The first 11 rows are patterns. Each new row is the sum of 3 different patterns, raised or lowered, with some noise. Before adding, each is slid sideways (what falls off one end comes back at the other) and multiplied by a number that may be negative. Names go in the order of the patterns.
Known rows, each followed by the names of its patterns:
[ -3.9 -18.4  23.6 -12.3  13.5   2.9 -20.1   7.5 -18.2 -18.7  13.8  -7.4
  19.2  13.7  11.5  -2.6   8.3  21.6  14.2  23.7  16.3  23.0 -20.3   8.5
   4.6  17.4 -21.9  17.2  14.7 -18.7] | (9)
[-12.7  13.6 -11.4 -21.7  20.4   2.4  -1.5 -13.6  20.7   9.6  22.8  22.9
   2.5  12.1 -21.7 -19.8   9.4 -17.0  11.4  19.8 -10.4 -17.1  23.3  19.6
  12.4   5.7 -14.3   8.9   3.0  -6.2] | (3)
[ 15.8  -4.2 -13.3 -16.9 -13.4 -12.0 -17.3   0.8  20.1 -10.1 -16.2   2.4
 -22.8  -0.2   6.0  -3.3  20.2  13.6  -0.4  -5.1  -4.4  18.7  -7.5  18.3
  11.2 -15.7 -22.1   9.8  23.8  19.4] | (1)
[-20.5  21.9   9.4   0.8  17.9 -19.2   7.9  -3.8 -17.9 -12.0  -0.3  12.7
   0.0  -4.3  12.5 -16.4  -4.1  18.8 -12.8  14.6  21.8   4.7 -13.0  -7.2
  15.7  13.7  -3.6  14.2  11.1  10.9] | (4)
[-20.2  16.3  12.0  22.2  10.6  -8.0 -23.1 -23.1 -17.2  19.4 -17.0  13.6
  -3.0  -6.2 -13.7   6.8 -17.0  22.9   5.3 -11.8   1.9   4.3   6.6  22.2
  15.0 -23.3  -2.2  13.4 -13.9 -20.5] | (10)
[  8.3 -21.2 -14.7 -18.1 -10.4 -19.0  -9.1  21.6   2.2   2.7   5.2 -11.6
   7.2 -14.7 -21.6  19.7  -4.2 -11.4   5.5  -9.6  21.6  20.6 -13.8  21.4
  22.7  10.0  18.9 -16.2  17.6  23.6] | (7)
[ -9.1 -20.9   1.1   2.9  22.9  -1.1  -5.0 -10.6  -6.1 -10.2 -17.1 -15.0
 -17.5  20.1  13.9  -7.5 -19.6  13.7   9.4  20.0  -8.2  -7.6  21.5 -20.4
  -5.0  21.1  -0.8  11.5 -13.0 -13.8] | (8)
[ 13.1  20.0   8.9  13.0  -0.4  -4.2 -23.7   4.3  23.7   1.9  -0.9   8.3
   3.7   6.7  10.3  -2.7   1.2   4.5   7.9  21.7  20.4   0.7 -23.3  -3.4
 -21.2 -20.6 -11.0  -2.8 -17.0 -20.9] | (2)
[  5.8  18.2   7.6  -8.8  19.6 -19.3 -16.1   7.5  16.8  -4.0 -20.2  22.6
   0.9 -13.2 -17.2  11.8 -16.0  19.2  -7.8  11.6 -10.9  15.3 -12.0   5.6
   4.2 -23.6 -10.0  -2.3   1.5  14.1] | (6)
[ 10.5  17.9  13.6  12.4  -2.6  -3.0   9.1  22.6   8.9  -6.4  21.6 -23.9
  -5.2 -18.0  19.9  -5.1 -12.7   4.9 -21.5  20.7 -22.7  13.2 -23.0   5.3
  20.6  16.3   8.6 -11.7  19.8   1.9] | (5)
[-15.8  11.4 -23.6  -6.9   2.4  21.8  17.6 -20.1  -6.7   0.4  14.0 -15.9
   2.2   4.5 -15.8 -21.9  -9.1  -8.8  -8.0  21.0   0.2  -0.2 -15.7   7.6
  11.1  -9.9 -21.0  -2.4  21.1  14.4] | (0)

New rows, each followed by the names of its patterns:
[ 10.1   2.8  12.9  23.5   0.4 -10.9  19.2  28.0   7.6 -18.2 -15.2  15.3
 -21.6 -15.3  20.6   7.7  35.2 -35.4  -9.7 -10.4   9.2  20.1 -12.4  17.4
  27.7 -15.0 -40.0   0.4  -5.9  -4.7] | (1) (4) (7)
[  1.4  37.4  50.7  38.5  34.2  31.7  -7.1 -24.8   9.9  30.4  -8.3  54.9
  30.9  25.2  -8.3  33.6  22.0  33.1   8.9   6.8  57.8  32.4  15.0  58.2
  11.5   8.5  23.5  61.2  38.5  -4.3] | (4) (10) (0)
[-40.8  11.5 -33.7   5.4  -8.6  -3.6 -16.0 -14.6  -2.1 -57.3 -32.5  -3.6
 -22.3 -31.6  -7.4 -43.2 -30.6 -31.7 -39.0 -22.7 -19.9 -26.7 -49.4 -42.0
 -43.0 -51.5  -0.7  14.5 -15.5 -31.9] | (9) (5) (0)
[-43.8  -9.6  15.0 -11.5 -11.9 -22.6   3.4 -29.9 -12.8  20.2 -30.8 -35.7
  -3.3   9.5 -21.6 -24.9  16.3   1.5 -39.5  -3.3   9.0 -38.3 -10.5 -35.6
   9.1  -7.5  -7.9  -8.2 -41.7  -8.1] | (1) (6) (0)
[-11.5  -0.5  31.8  31.8  14.8  19.9 -33.1  17.3 -22.5  11.9  45.0 -18.6
  25.6   6.7   3.5  -5.0 -16.5   1.5   2.6  21.0 -14.6 -15.6 -16.8  19.1
   7.2 -14.1 -23.6   1.7  46.7   4.5] | (3) (8) (0)
[ 27.3   4.0  30.1  23.0  27.2  34.7  17.8  11.0  28.9  28.2  31.4  18.8
  12.6   7.4 -22.6  13.5  28.2  32.3  25.4   3.5  29.6 -14.3   0.9 -21.3
   9.9   8.7  18.8  36.6 -12.3  13.9] | (1) (5) (0)
[42.3 60.3 57.0 24.2 26.8 19.2 34.2 26.6 18.1 67.9 14.5 38.5 42.6 36.8
  8.7 33.0 60.8 -7.6 38.2 21.7 53.3 18.0 44.4 34.2 54.5 39.0 26.5 44.7
 56.0 27.5] | (3) (6) (5)
[  7.0  -4.9 -29.4 -22.4 -25.0  -0.4 -21.6 -42.4   5.3 -12.8 -43.4 -45.3
  11.7 -30.4 -32.5 -46.2 -45.4  -9.5 -40.7 -35.3 -39.0 -40.9  11.0 -33.4
 -32.0 -35.0  -9.9 -17.1  -4.3  -4.1] | (7) (6) (5)
[  1.9  14.8 -17.6  30.5  -2.9  12.0 -32.9 -24.5  -5.7 -44.9  -3.5  -4.3
   8.9 -29.2 -23.3 -45.4 -30.1 -14.5 -29.5  22.9  -7.9 -28.6  22.2 -39.2
  15.0  25.6  16.9 -26.2  -0.7   3.2] | (3) (7) (5)
[-28.2  13.2 -17.2 -28.5 -12.8 -13.5 -50.2 -31.3 -14.1 -36.5   2.9 -26.4
 -24.0 -13.2 -11.9  10.5 -31.8 -23.3 -19.5   4.5  -0.4 -24.3  -6.6  -8.2
 -12.7 -44.8   6.2   0.3 -14.7 -14.0] | (9) (4) (0)
[ 10.3  21.7   5.7 -25.7  24.2  -1.1  20.9 -18.9  25.0   8.2   4.4  20.7
   8.6  30.6   4.1  24.1  16.0  17.0  -6.2   0.0  13.3  11.3  17.9  15.8
   5.5  27.4   8.2  -6.6   2.5  20.9] | (1) (5) (0)
[ 49.2  22.6  47.4  44.9   5.1  16.6   4.6  38.9  19.5  44.5  51.1  14.3
 -22.6  48.1  51.8  30.1  38.7  19.9  10.0  28.4  23.9  -0.9   4.0  15.5
  18.9   5.9  23.7  42.8  34.4  58.8] | (1) (10) (2)
[ -3.3 -14.2   9.1 -21.3   3.8  -8.0 -23.4  23.0   7.5 -18.0 -19.0 -20.4
   0.1  -7.6  -1.6  10.9  -3.4 -46.4 -24.5  38.9  13.3  17.5 -12.0  15.6
  -1.7 -31.8   9.3  15.4  13.8  12.3] | (7) (8) (0)
[  0.5  10.8  14.7 -24.5 -11.8  23.8  16.4  51.1 -12.9  20.8  -6.2  -8.7
   4.1  11.8  18.2  41.6  -9.8  17.9 -12.4   7.4 -27.5  40.2  10.1 -19.5
   7.1 -21.9   3.5   2.3  23.4 -25.1] | (9) (4) (10)
[-17.6 -25.8  -1.5 -19.8   9.5  33.7   5.2 -34.7 -32.2 -12.1  -9.1 -22.8
   5.3  12.6 -12.1  26.1 -15.1 -44.4 -19.2   0.9 -12.3   2.3 -29.6  -1.5
 -20.1 -34.4 -33.6  14.2 -32.5  -0.3] | (1) (4) (10)
[ -3.7 -29.2  14.4 -36.8 -11.4 -55.1  -7.8   6.5   9.1 -23.3  -7.4  10.2
  -2.3 -13.6   3.3   5.1   0.3 -13.7  -9.9  -1.8  17.2  -7.7 -13.6  11.7
 -58.7 -17.6 -20.4  11.0 -27.6 -37.3] | (10) (8) (5)
[14.0 53.9 56.0 47.6 48.1 59.8 66.4 48.5 45.8 -3.9 48.3 62.2 55.0  7.5
 20.1 17.7 41.1 33.3  0.7 50.4 63.6 30.5 50.7 26.4 48.1 11.7 -0.1 77.0
 44.2 31.7] | (4) (7) (0)
[ 24.4 -19.6   1.0 -23.4  -3.4  13.4   7.8 -13.7  -7.4  12.3   1.5   0.8
  -1.4 -33.9  -2.1  -3.8   4.8 -22.4 -46.1   4.6 -13.7  -9.9  -1.1   4.8
 -48.4  -3.0 -12.4   5.7   8.3 -10.1] | (1) (8) (5)
[  1.5 -11.9  19.9 -15.6 -29.8  -3.4  -6.7  10.3   8.0  23.2 -38.0 -22.2
  13.7 -24.1  -2.9 -11.5  29.3  29.9  31.3   9.3  -5.6 -24.5  -5.4 -19.4
  25.9 -23.4   4.5  25.6  -6.0 -21.6] | (1) (4) (10)
[  1.4  16.2  40.2  11.2 -13.5  -6.9 -20.9  -8.1  -6.1  -7.1 -29.8  36.4
 -20.0 -17.8 -28.0  18.5  -1.3   2.2 -22.4 -32.9  40.4 -36.9 -10.1   9.2
   9.5  28.9 -17.5 -20.4 -32.1 -19.7] | (10) (8) (5)
[ 31.9 -15.3 -16.3  -2.0   5.0  -8.7  19.4  -4.4  40.1 -19.5  40.4 -18.4
 -16.4  -1.9  10.5  10.4 -17.2  -5.3  -8.2  -4.7 -15.5 -16.5   5.4  22.3
 -25.0  11.8  26.4 -11.6 -21.6  23.5] | (3) (6) (5)
[-19.8  10.4   2.6   9.6 -15.3  -0.3   5.7  -7.9   7.9  16.7  26.2  -9.9
  35.4 -13.7  29.8 -12.4  10.6  16.6   2.0   9.1  24.5  16.5  23.8  -7.5
  -8.1 -13.6  -6.1  -9.5  -8.8  18.9] | (9) (8) (6)
[ -1.8   6.6 -23.1  35.5   2.9  14.4   9.0 -12.6  -4.6   8.7  12.8 -18.5
  -9.9  20.4  19.6  -1.8 -12.5  20.3 -26.1  13.9   5.9  25.2  10.0  14.8
   6.2 -15.0  -1.7 -20.2   3.6   6.0] | (1) (6) (5)
[-22.5 -13.4 -38.8 -28.3 -43.1 -55.3 -40.4 -12.3  38.5  -9.8 -16.3  -8.7
   2.2 -39.7 -17.7   6.8   7.8  29.0 -34.9  11.3  -7.7  -8.9   9.4   8.0
  14.1   4.8 -52.3  -6.6   2.7 -21.2] | (9) (1) (7)
[25.8 51.3 34.3 46.2 37.2 18.5 20.8 37.0 35.3 16.4 50.5 55.9 58.1 36.8
 52.4 15.5 40.0 25.8 64.6  3.6 55.0 29.9 36.0 32.5 55.0 35.5 36.6 25.7
 14.4 35.6] | (9) (10) (6)
[-49.7 -30.6 -35.4 -35.6 -57.2 -60.6  15.0 -32.1 -18.0  -1.4 -23.5  -7.2
  -5.5 -30.0 -21.5 -18.5 -28.1 -36.1 -31.3 -34.2   0.8 -44.8 -57.8 -51.4
 -57.1 -46.9 -68.2 -33.4 -41.9 -20.9] | (7) (2) (5)
[ 22.6 -10.4  10.1  -0.2 -27.8   3.4  19.7 -25.0 -29.5 -51.8 -26.5  15.7
 -58.2 -27.3 -11.7 -33.1   3.5 -57.0 -35.4   2.0   2.5  35.3   5.9 -10.2
 -34.0 -19.5 -14.7  -1.5 -12.9 -21.9] | (7) (8) (0)
[ 36.5   4.3 -39.0   8.8  -5.6  -5.4 -40.0  -1.8 -29.4 -30.3  23.2  13.5
  22.4  14.1 -29.8  -7.0 -37.0   8.2  19.4   1.9  -3.2   2.0 -20.4   9.5
   2.6  -0.7   6.6  -3.6 -22.0  -0.1] | (4) (10) (2)
[-21.4   5.0  -4.8  26.2  -7.1  18.7  -1.3  -4.5 -22.6   3.6   6.3  23.4
   3.1  25.4 -15.1 -10.5  27.3  -5.2  -4.8  -2.7 -22.8 -19.9 -10.4   3.4
 -20.7  -2.5  -7.4  10.9 -19.6  14.1] | (10) (2) (6)
[  1.7   3.9   9.1  -2.1  12.1  -5.8   2.6   0.7 -26.4  -3.1 -36.8 -24.4
  -8.8 -25.7 -46.0 -23.0   3.5  27.3 -10.9   3.5 -11.9 -11.1 -42.7  -6.6
  29.1 -32.3 -19.8  -1.5 -14.2  17.6] | (4) (2) (6)
[ 34.3   5.7 -28.9  -3.7 -28.4  31.6 -26.1  -5.7 -51.3   2.1  21.0   1.7
 -13.1  -2.5  -9.3 -25.9  29.5   0.5  13.2   8.4   7.4 -14.7  11.2  41.1
  11.4  -9.3   6.8 -37.4  -0.5 -54.2] | (3) (4) (5)
